There are 5 ways to turn a row about zero (a turn may also mirror it). The second row of each pair is the first, turned, with some noise. The first 45 pairs use one turn. New pairs use 2 turns, one after the other, and a turn may come again.
Known pairs, each followed by its turns in order:
[ 11 -14   1  16 -26  -5   8   6]
[ -7   8  15   2  -4 -16 -14 -27]  q536

[ -1  14 -14  15  17  15 -13  27]
[ 23 -14  15  -1  23   1 -13  20]  q751

[ 21 -22 -23 -25 -15 -16   2  20]
[-38  -6   5   2  11  26 -13  23]  q880

[-25   0   6 -17  14 -10   8 -22]
[ 14  23 -27   5  -6   9   9 -12]  q751

[ 14  24  12  25 -23   2   5   3]
[-24   7  21 -13  10  -5 -28   0]  q751

[-10  24  13   9  -2  -9  -2 -22]
[ -2  13 -18 -17   8  18  17 -15]  q536

[ 10  13  -5  -8 -14   8  -9 -20]
[-21  14  -5   7   9 -15   3   8]  q751

[-12 -19 -10  25   4 -16 -21   7]
[-10  15 -20 -29  20   4  -3  -5]  q6

[-26 -22  12   0  11 -26  21 -25]
[  8 -16 -20  -1 -19 -27   4  38]  q880

[ 11   0  21 -22  -8 -21 -18   5]
[-22   1   2   9 -14 -12  13 -30]  q205

[-10   2 -13  26  10  12   9 -18]
[-15   9 -13  18  21  -8  15  -2]  q536

[-18  25 -17  12   7  17   8   7]
[ 22  13  21  -2   3  18 -21  15]  q205

[ 25  25  17  11 -22  20   4  14]
[  0 -25   7  28  10  -5 -14 -29]  q6

[24 20 -4  8  9  9 12 26]
[ -7  -6   8   7  23  17 -30   6]  q536

[ 22 -22 -12  16  -7 -12  18 -18]
[ 20  34   1  -4  -5  10  -1 -24]  q6

[ 26 -23  -6  -7  16  16  -5  22]
[ -6 -33   8  16  -6  -9 -24  15]  q536

[-13 -20   3   5 -22  -9  -7 -11]
[ -2   9 -21  -7 -17  -3 -18   9]  q880

[-27 -18 -18  14  13  25   4 -10]
[ 35   3  -3   0  -7 -31   1  -4]  q751

[  2 -11   8   3  15  18  -4  25]
[22 -3 11  0 23 11 -7  2]  q880

[  7 -16 -13 -10  26   7  11  15]
[ 18   9 -13  15  25 -10  -2  -4]  q205

[-12   0  -1 -22  11  -8  10 -21]
[  8   8  -9   9 -18  16  18   9]  q536

[  8 -10  20  25 -23 -27 -21   4]
[-32   3  -5 -24 -24 -26   6   3]  q205

[ -6 -18  23 -20   5  18  -7 -23]
[  9 -12 -33  -2 -26 -12   6   3]  q536

[ -1   0 -24  25  10 -20  13  -3]
[-14  11   2  -5  23  -5 -20  25]  q205

[-23  -6   5 -10   4   3  21  -7]
[ 17 -14  -4   5 -23   2   7  15]  q880

[-14  16  18  12   2  -1  -5  19]
[-16 -28   1  -3  15   7   4  -3]  q6

[-14 -26 -12 -13  -4  26  14  14]
[ 30  -2 -30  19  -5   6  -4   6]  q205

[-22   5 -16  11  -3 -11  -3  19]
[ 20  -2  17  -6  19   4   3 -14]  q751

[-22  -1  20  -9   4 -15   0 -10]
[  4  18 -17 -16 -10  16   4 -11]  q751

[ 27   3  -8   8  10 -21 -14  22]
[-27   7 -24   2 -14  12 -11 -21]  q6

[-27  -9 -27 -12 -22 -26  19   9]
[ 22   1   4 -31  -9  24 -29  24]  q6

[-13  -6 -13 -25  17  -3  21 -24]
[ 15  16  22  -8 -24   0  15  25]  q6

[  7  16 -19  10  21   4   5   1]
[ 8  6 19  0 25 -4 -9  9]  q205

[  3  14  18  -8  10  19   8 -14]
[15 12 17  1 -9  0 18 -1]  q880

[-18   8 -24  20 -14  13  -5 -17]
[-16  24  -4  -3  14 -17  19   6]  q536

[ 27   8  15 -17  -2   2  15 -12]
[ -7  -4 -16   0 -20  23 -20 -10]  q536

[  3 -15  19  18  -7  -1 -22 -13]
[ 10  22 -10 -13   1 -15 -21   0]  q880

[-18  13  19  10 -22  24  12  23]
[ 24  -5   0 -14 -32   4 -26  -5]  q205

[ -3  16   7 -14   4 -11 -15 -19]
[ -9  -3  12 -24 -15 -17   8  -9]  q880

[ -8  19 -17 -16   2  11   1 -10]
[ 7 21 -3 19 14 -5  6  9]  q751

[ 10  20  26  -2 -11   3  -1  -6]
[ -4 -18  20 -13 -13   3   0 -20]  q205

[-13  -8  25  -3 -15  -8  -9 -11]
[  9  11 -13 -25 -19  -4  -7  10]  q880

[-26  -7  -2 -22 -20 -22  26  24]
[ 19 -20  -2 -11  -6  35 -18  29]  q6

[ -2 -14 -27  13  25   8 -15  10]
[ 27 -30  -6   2  14 -16   3   4]  q751

[ 5 23 20 16  2 -2  1 13]
[-13 -25   4   5   4   9   6 -19]  q6

New pairs. What belongs after each?
[ -6 -23  14  10 -23  27 -27 -20]
[-19   3  -6  20 -12  40  12  22]  q205 q880

[-21 -23  15  24  -6   7  -7  19]
[-21   7  28   9  19   1 -20 -14]  q880 q880

[  1  -3   8   6 -18  26   7  26]
[ -8 -22  15 -24   6  11  15   0]  q536 q536

[  3   3 -24 -11 -15  15  14  -7]
[ -1  -1   0 -13   3  10 -25 -24]  q751 q751

[ -6   4 -20 -14 -26 -21   8  26]
[ -2 -15   6 -14   8 -13  28  31]  q6 q751

[ 21  27 -10 -23  13 -21 -22  23]
[ 30   7  23 -16  -1  37 -15  15]  q536 q880

[  3   6  16 -14 -22  -5  24   9]
[ 27 -11   1  14  -4   8 -20   8]  q880 q205

[-26 -12 -23  17  -9  -8  -9  10]
[-22  -9 -10   6 -19 -12   6  25]  q6 q6

[ -7 -21 -21 -25   1   8   3 -13]
[-10   0 -36   0   8  21   5  -3]  q536 q880

[ 10   3 -10  26  26  15  10  14]
[ -1 -33   8  -8  -4  29  -5  12]  q205 q536

[ 21  -6 -12  17  -3  -5   6 -11]
[  1 -24  -4  -9  14   1  -6  16]  q205 q880

[-16  14   7 -13   7  10   8  19]
[ -5  -5 -10  -9  16   3 -30   1]  q751 q536

[  1   6   3  -3  23   8 -17   0]
[ 13  11   9  -1   2   9   1 -22]  q6 q751

[-25   8  12  24  -9 -14  -6  15]
[-10   0 -30  18  -3  12 -18   3]  q536 q751

[ -5 -11 -21  17  27  -2  18   2]
[ 24   0 -18  16  20 -15   5  -1]  q536 q880

[-27 -12  -4   4   5  22 -15   4]
[-18  10   2  -5   3  12 -29  11]  q205 q536

[-17  25 -11  13  26 -15 -23 -12]
[-15 -16  40  10  13 -19   0  -6]  q751 q880

[ 2 14  2 20 -7 -8 15 14]
[  0 -11 -28  -2 -11 -14   7   3]  q6 q536

[20 21 14 24 24 12 24 17]
[  5  25   3 -17 -24 -22  35  -4]  q751 q205

[-18  19  10  24  21  -3  -2 -23]
[-28 -12 -16  13   1  12   0 -33]  q880 q751

[  6 -27  18 -23   8  19   3   9]
[-26  11   4  32  -2 -20  -3   5]  q205 q880

[ 22  -8 -10  -5  -1  12  26  23]
[-13 -11   4  -1  29 -22   3 -18]  q6 q6

[ -7  -6  24  21  23   2  23 -25]
[-23  -5  10   7  12 -36 -27  -3]  q880 q205

[ 24  -1 -24   6  -2  -2  -5 -23]
[ 24  24  -4   4   4 -16  16   2]  q536 q536

[ 3  3 26 20 -5 18 15  1]
[-12   9  11  18  14  -1  26 -11]  q880 q880

[  0   5 -17  22  25  -8  13  -9]
[ 12  28   5   2  14   0   2 -25]  q205 q205

[  0 -15   6  -9 -24 -15 -20   6]
[ -4  34   9  -2  -3  -7   7 -14]  q205 q536

[ 27   4 -21  17 -26  15 -14 -12]
[-23   5   2 -23  -4 -38  -4 -14]  q6 q880

[ 24 -14   5  -9  15  -4 -25  21]
[-22  -4 -15   2  -4 -27  28   6]  q205 q880

[ -1   2  14 -22   7  25 -10   0]
[ -9  13 -14 -10   2 -14 -27  10]  q6 q205

[ -6 -15   2 -17 -21   9 -24   9]
[  5 -13 -14  12  -2   5 -30 -16]  q751 q205

[ 2 10 16 26 23  4 27 16]
[-25  31   8   2   7 -20  18 -16]  q536 q6

[ 21  -7  13  10  20  26   9 -18]
[-15  22   2  10 -23 -25   6  17]  q751 q205

[ 22 -14  15   4  -1  -5  -9 -13]
[ -7 -18  -7   7 -14  -5   4  25]  q205 q880

[  0   6   5 -26  20 -26 -23 -17]
[27  3  5 20 19 11 -9 25]  q751 q205

[ 20  12 -19  -9 -19 -17  22   2]
[ 21  13 -10 -25  -7 -15 -21 -12]  q751 q751

[ 11  22  17  19  10  -4   6 -24]
[-22   0 -12 -21  -4 -28  -6  11]  q751 q6

[ -5   7 -20  -4  21  17 -15  18]
[-14 -20  -2 -23  13   7   1  20]  q6 q6

[ 13   5 -14 -15 -15  -8 -17  16]
[  7 -24 -18  11   4   2   9  17]  q536 q6

[-12   2 -27 -11   2  -3  14  -3]
[ -7 -12   7 -19  20  -4  -7   8]  q751 q205

[ -3  -3 -20 -18  -9 -20 -26 -13]
[ 14  29  -3  10  29  -1  -3 -14]  q205 q536

[ 12  24   7  23 -19  16   0  -6]
[  1  14   2  -9  -5 -39  -9  17]  q6 q880

[-15  -9 -18  21  24 -10  -7  11]
[  3   1   6 -10  18  28  -6  21]  q205 q536

[ -1  -6  -6 -19 -22 -19 -15  19]
[  4 -22   9   4  18 -13  27   9]  q6 q751

[  7 -18 -17 -19  17 -24  -6 -26]
[-11  36  14 -17  -7  16 -20   5]  q6 q536

[  9 -21 -12  24 -26  17 -20  -2]
[  9 -10 -14 -38 -17  15  14  12]  q536 q6

[  9 -16 -23   3   2  15  -9  22]
[-13   0  16   2  10 -30 -18   1]  q205 q205

[ 21  -3  10 -17  13 -23 -23  26]
[ 13  21  13 -13   0  17 -22  31]  q536 q880

[ -9  16  14 -26   7 -25 -16  15]
[ 16 -18  17 -22   7 -27  16 -11]  q205 q6

[ 16   1 -12  -8  -8   4   2   6]
[ 14  -3 -15   0   5  -5  -1   6]  q751 q880

[-18 -23  16  -4   7  -2 -17   6]
[-21  -5   3  20 -19   1  13 -14]  q205 q880

[24 -8 11 20 11 -9 16 22]
[ 16  18   3  -2  34  -7 -16  -7]  q880 q205

[ -3  15  10 -22  11  -3  -8  25]
[ 12  -3  19   8  -7  -4 -13  29]  q751 q751

[-16  22   6  12  -3   1   1   0]
[-17   3  14  11 -19  -5   5   2]  q536 q6

[-23  -6  23 -16 -26   0  17  -7]
[-17   1  38  20   1  -9  15   9]  q880 q751

[  7 -10  -9  14   7  26  26 -10]
[ 21  15   1 -17   8 -17  26 -10]  q6 q880

[ 20  19 -12  12 -16  22 -11 -18]
[-12  20 -26 -16  14  15  17 -12]  q880 q536

[25 21 -5  9 -8 19  0  4]
[ 11 -20   5  -5 -17   5  -8 -28]  q205 q536

[-26  19 -21 -19 -26  22  14  25]
[  2  19  43   5 -14 -20 -12 -31]  q536 q205

[ -5  26   4  17   8 -20  14   4]
[-13 -14  -7  26  -3 -12  10  21]  q880 q880

[-22 -17 -26  -8 -23  16  -4  -3]
[ 11  15  26 -13   6  24  -4 -16]  q536 q536

[ -2 -25   3  -6 -13  24  10 -17]
[-22   7  19  -6   5   9   3 -26]  q751 q751

[  0 -19   5  18  11   0 -17   9]
[ -3  -2 -19  21  -2 -10  14  -7]  q751 q205

[-10  -3  14   9  -5  16  19  22]
[ 0 12 16 25 17  8  2 -4]  q880 q880

